There are 3 nested groupings, the coarsest first. Each group lies inside one group of the grouping before and may be the whole of it. The rows also spread widely along 8 directions, which tell nothing about the answers.
In the rows, 128 means zero.
Known rows, each followed by its group in each grouping:
[192 186  78 140 123 101 151 111 109 172 217 157 114  67 130 175 178 112
 112]
J_492 zeso supok
[148  54 168 130 113 130 137 174 148 107  50 114 131 173 125  46 162 103
 134]
J_140 pelo Risiz
[146  84 149 134  70 166 126 148 137 144 180 142 132 130 105 141 138 158
  84]
J_492 Kado vonu
[144 136 163 117  76 157  58 110 147 113 170  90  85 123 155 161  98 180
 109]
J_9 Metu falo
[183 156 124 150 136 152 151  85 125 139 184 147  70  86 131 241 200 115
  84]
J_9 Metu bimu
[140 125 118  97  94 116  86 108 121 119 131 116  76 110 155 113 138 114
 136]
J_9 Sep Ker
[150 146 128 125 154 134 136 126 118 149 126 145 122 108 120 118 143 126
 123]
J_9 Sep Vusi
[108  92  86 117 119 110 111 159 114 172 133 128 137 135 110 102 122 121
 145]
J_9 Sep dol
[129 167  90 121 100  70 104 107 103 136 171 115 103 100 159 144 128 101
 151]
J_492 zeso Bazol
[122  95 149 145 136 119 137 155 128 110  69 115 132 147 136  86 132  90
 142]
J_140 bos gog
[152 178 147 122 124 126 142 101  99 138 187 159  79  42 169 168 121  63
 100]
J_140 pelo Lazag
[120 103 136 159 160 131 171 143 108 155 120 154 137 127 110 146 138  98
 105]
J_140 nufur Riveb
[119 130 174 128 152 139 123  76 141  93  73 146  77 142 138 153 170 139
 116]
J_9 Vif seme
[154 160 154 161 169 132 125 130 144 120 107 114 146 137 136 127 124 154
 136]
J_140 bos zelot
[196 156  93 143 114 103 105 108 143 111 156  79  92 131 162 173 183 127
 159]
J_9 Vif seme
[154 139 140 182 109 123 136 115 138 102 179  80 142 171 139 252 164 164
 123]
J_492 zeso supok
[160 108 130 135 147 108 161 159 110 138  86 132 124 117 130  55 153  66
 138]
J_140 nufur Riveb
[155 128 173 136 134 141 139 137 134 125 111 141 119 115 138 100 128 116
 112]
J_140 pelo Risiz
[113  56 129 149  66 147  91 169 132 129 162  59 139 180 126 185 104 151
 127]
J_9 Metu falo
[138 146 141 136 130 150 114 116 135 145 165 150 116  99 129 158 119 152
  98]
J_140 bos zelot
[130 139 181 141 130 112 140 108 126  82  90 116 116 150 149 138 152 120
 130]
J_492 zeso supok
[145 140 109 143 109 136 105 147 120 168 193 116 143 111 121 160  93 156
 125]
J_9 Vif seme
[153 133 117  84  90 137  74 112 135 153 155 155  79  87 129  80 127 156
 109]
J_9 Vif seme
[138 127 109 144 127 102 121 114 141 123 124 115 121 160 132 144 176 144
 144]
J_492 Kado vonu
[ 82 139 142 115 113 103  73 122 110 116 113  99 115 132 158 110  60 126
 162]
J_9 Vif seme
[166 161 104 145 147 125 124 132 123 170 168 125 127 101 121 159 137 141
 123]
J_9 Metu bimu
[144 115  80 160 160  85 178 128 121 151 111 145 139 159 104 167 224 105
 137]
J_492 zeso supok
[164 116 117 138 134 107  93 139 163 133 106 101 131 168 127  84 149 179
 139]
J_140 nufur Riveb

New rows, each followed by its group in each grouping:
[ 62  38  76 120 130 108 108 190 119 194  84 133 161 184  75  77 116 137
 145]
J_9 Metu falo
[128 175 111 119 108  91  95  89 122 129 166 128  95 105 154 151 132 139
 134]
J_492 zeso Bazol
[126  74 120 132  99 150 150 166 122 180 160 173 150 125  78 112 146 137
  90]
J_492 Kado vonu
[113 156 212 137 139 182 105  95 138 120 133 153 111 116 125 167  81 195
  82]
J_9 Vif seme
[156 151 131 146 173 110 119 146 136 138  82 103 145 146 122  90 136 150
 157]
J_9 Metu bimu
[121 173  80  96 155  92  93  97 129 192 145 196  89  77 130  90 130 135
 121]
J_140 pelo Risiz
[120 110 107 135 118 100 128 133 128 144 128 133 139 156 114 136 157 142
 129]
J_492 zeso supok
[112 124 124 137 100 129 118 125 120 149 179 136 129 127 122 171 119 143
 112]
J_492 Kado vonu
[179 165  96  91 152 108 121 118 133 185 135 197  89  61 123  44 168 117
 111]
J_140 pelo Lazag
[114 118 104 113 147  87 127 127 129 155  81 166 128 144 104  69 173 136
 133]
J_492 zeso supok
[ 86  90 104 129 129  87 158 106 105 130  95 158 100 145 121 159 194  75
 129]
J_492 zeso Bazol
[107 101 171  91 125 115  93 139 141 120  45 146 105 136 139   4 110 120
 135]
J_140 pelo Risiz
[157 192 144 133 121 134 114  89 108 125 184 128  86  68 163 183 108 115
 121]
J_9 Vif seme
[146 147 115 141 142 130 129 120 142 163 157 159 135 130 102 140 156 177
 109]
J_492 Kado vonu
[170 149 117 150 163 106 151 135 125 126 108 120 126 113 142 112 161  84
 151]
J_140 bos zelot
[151 123 157 163 103 151 114 130 136 106 162  79 130 150 141 203 119 157
 125]
J_9 Vif seme
[177 144 124 156 142 139 170 152 116 170 182 150 142  87 121 167 144 103
 102]
J_140 pelo Lazag
[158 153 112 110 127  89 104 116 133 132 125 126  89 104 162  91 150 104
 146]
J_140 pelo Lazag
[118 133 149 101 115 128  84 113 126 128 108 137  94 114 137  83 103 141
 129]
J_9 Vif seme
[203 161 164 153 130 134 142 165 118 114 130  84 150 107 145  86 108 111
 151]
J_9 Vif seme
[125 141  86 132  83 100  63 111 149 148 196 105 126 153 129 179 124 207
 127]
J_492 zeso Bazol
[129 127 142 144 161 123 122  85 148 102  80 125  93 168 132 176 187 150
 134]
J_9 Vif seme
[208 103 157 129  74 152 114 137 160  87 129  98  86 119 156 101 177 114
 112]
J_140 bos gog
[119 139 145 136 108 171  90  92 152 148 196 162  95 105 125 211 111 192
  66]
J_140 bos gog
[111 147 123 112 140  96 115  98 118 139 120 159  81  98 156 123 134  87
 130]
J_140 pelo Risiz
[190 133 104 136  99 108 158 164 107 160 173 135 142  93 122 102 159  95
 124]
J_492 zeso supok
[136 145 107 170 163  85 149 110 107 105 110  76 107 148 159 215 175  66
 170]
J_9 Metu bimu
[116 113 115 132 117 131  89 151 128 166 151 111 140 137 112 139  96 164
 126]
J_9 Metu bimu
[111 128  67  99  82 123  85 121 119 212 224 184 114  84 103 126 108 163
  95]
J_492 Kado vonu
[128 160 153 141 152 121 100 128 145 138 136 120 143 135 138 135  93 177
 129]
J_140 pelo Lazag
[146 113 147 120  71 140  66 112 151  93 146  90  82 132 167 141 127 139
 123]
J_140 bos zelot
[130  30 154 137  58 154 131 164 145 117 127 119 137 179  95 133 167 150
  91]
J_492 zeso Bazol
[158 137 153 153 164 141 175 117 121 123 111 157 108  99 130 149 172  81
 108]
J_140 bos zelot
[ 99 109 113 107 110 105  86 131 120 133 115 108 109 138 142 104 110 118
 151]
J_9 Sep dol
[119 132 111 143 127 105 119 117 130 139 146 123 133 149 127 156 143 146
 140]
J_492 Kado vonu
[193 126 148 158  99 148 163 130 122 114 192 111 100  99 157 217 173  78
 100]
J_140 pelo Lazag
[115 130 171 139 145 135 158 143  91 124 110 125 130 108 139 125  99  76
 132]
J_9 Sep dol
[183  87 131 129  95 144 103 138 175 126 127 121 107 158 124 110 186 167
 108]
J_140 pelo Risiz
[142  64 132 156 129 135 155 135 133 111  84 105 108 177 112 177 209 101
 124]
J_9 Metu bimu
[151 177 101 126 108 112  76 104 145 156 197 127 119 115 135 144 121 191
 129]
J_492 Kado vonu
[151 164 127 142  94 113 123 101 114 114 192 106  99 101 166 187 134 104
 132]
J_492 Kado vonu
[122  83 110 141 116 123 113 186 119 163 120  95 162 155 102 102 106 134
 142]
J_9 Metu bimu
[124 136 118 101 123  79 134  98 108 121  94 158  79 101 146  83 175  71
 138]
J_492 zeso Bazol
[172 106 127 144 120 143 134 156 145 157 149 141 134 126 116 120 151 140
 105]
J_140 pelo Risiz
[193 160  92 133 122 122 105 121 137 160 178 116 102  98 131 154 166 147
 125]
J_9 Metu bimu
[ 89 109 124 125 106  94 101 129 124 125 112 115 132 160 129 122 120 141
 143]
J_492 zeso Bazol
[164 113 181 168  98 130 157 145 123  76 127  77 141 153 148 163 150 107
 130]
J_492 zeso Bazol
[196 115 120 179 146 149 156 161 149 144 135 107 162 162  96 162 181 167
 125]
J_9 Vif seme
[168 110  86 143 122  93 140 131 132 129 139 110 101 135 151 164 201  78
 143]
J_140 pelo Lazag
[156 131 137 113 104 154  91 129 138 153 160 132 101 105 124 120 123 165
 100]
J_9 Metu falo
[149 143 148 149 173 146 128 133 144 152 104 134 143 141  99 129 144 179
 114]
J_9 Metu bimu
[146 162 200  97 122 156 108 103 116 113 115 147  67  68 156  86 103 110
 101]
J_9 Metu falo
[ 97 133 110 132 152 108 122 109 108 138 120 128 112 134 134 173 132 115
 141]
J_9 Sep Ker
[ 98 107 160 129 133 125 113 144 114 122  81 106 126 144 131 106 100 113
 140]
J_9 Metu bimu
[138 142 119 161 119  97 125 121 130 114 149  91 141 165 139 194 154 146
 142]
J_492 zeso supok
[126 106 168 142 141 170 143 111 134 134 117 166 111 131 100 171 156 155
  85]
J_9 Vif seme
[144 125 141 159 144 108 134 163 117 114  96  64 146 160 144 130 123 104
 168]
J_9 Metu falo
[184 147 141 138  89 154 110 152 118 134 196  89 136  97 144 146  95 142
 122]
J_9 Sep Ker
[112 138 117  94 147 130 135 113  99 176 127 200  88  70 113  93 136  95
 103]
J_9 Sep dol
[144 113 155 126 118 153  99 142 146 137 115 130 132 139 109  89 117 178
 116]
J_9 Vif seme
[133 113  95 118 113 101  86 148 125 147 120  95 120 139 132  97 127 125
 156]
J_9 Metu bimu
[121  77 117 135  93 110 149 145 111 123 123 121 123 146 130 126 161  78
 138]
J_492 Kado vonu
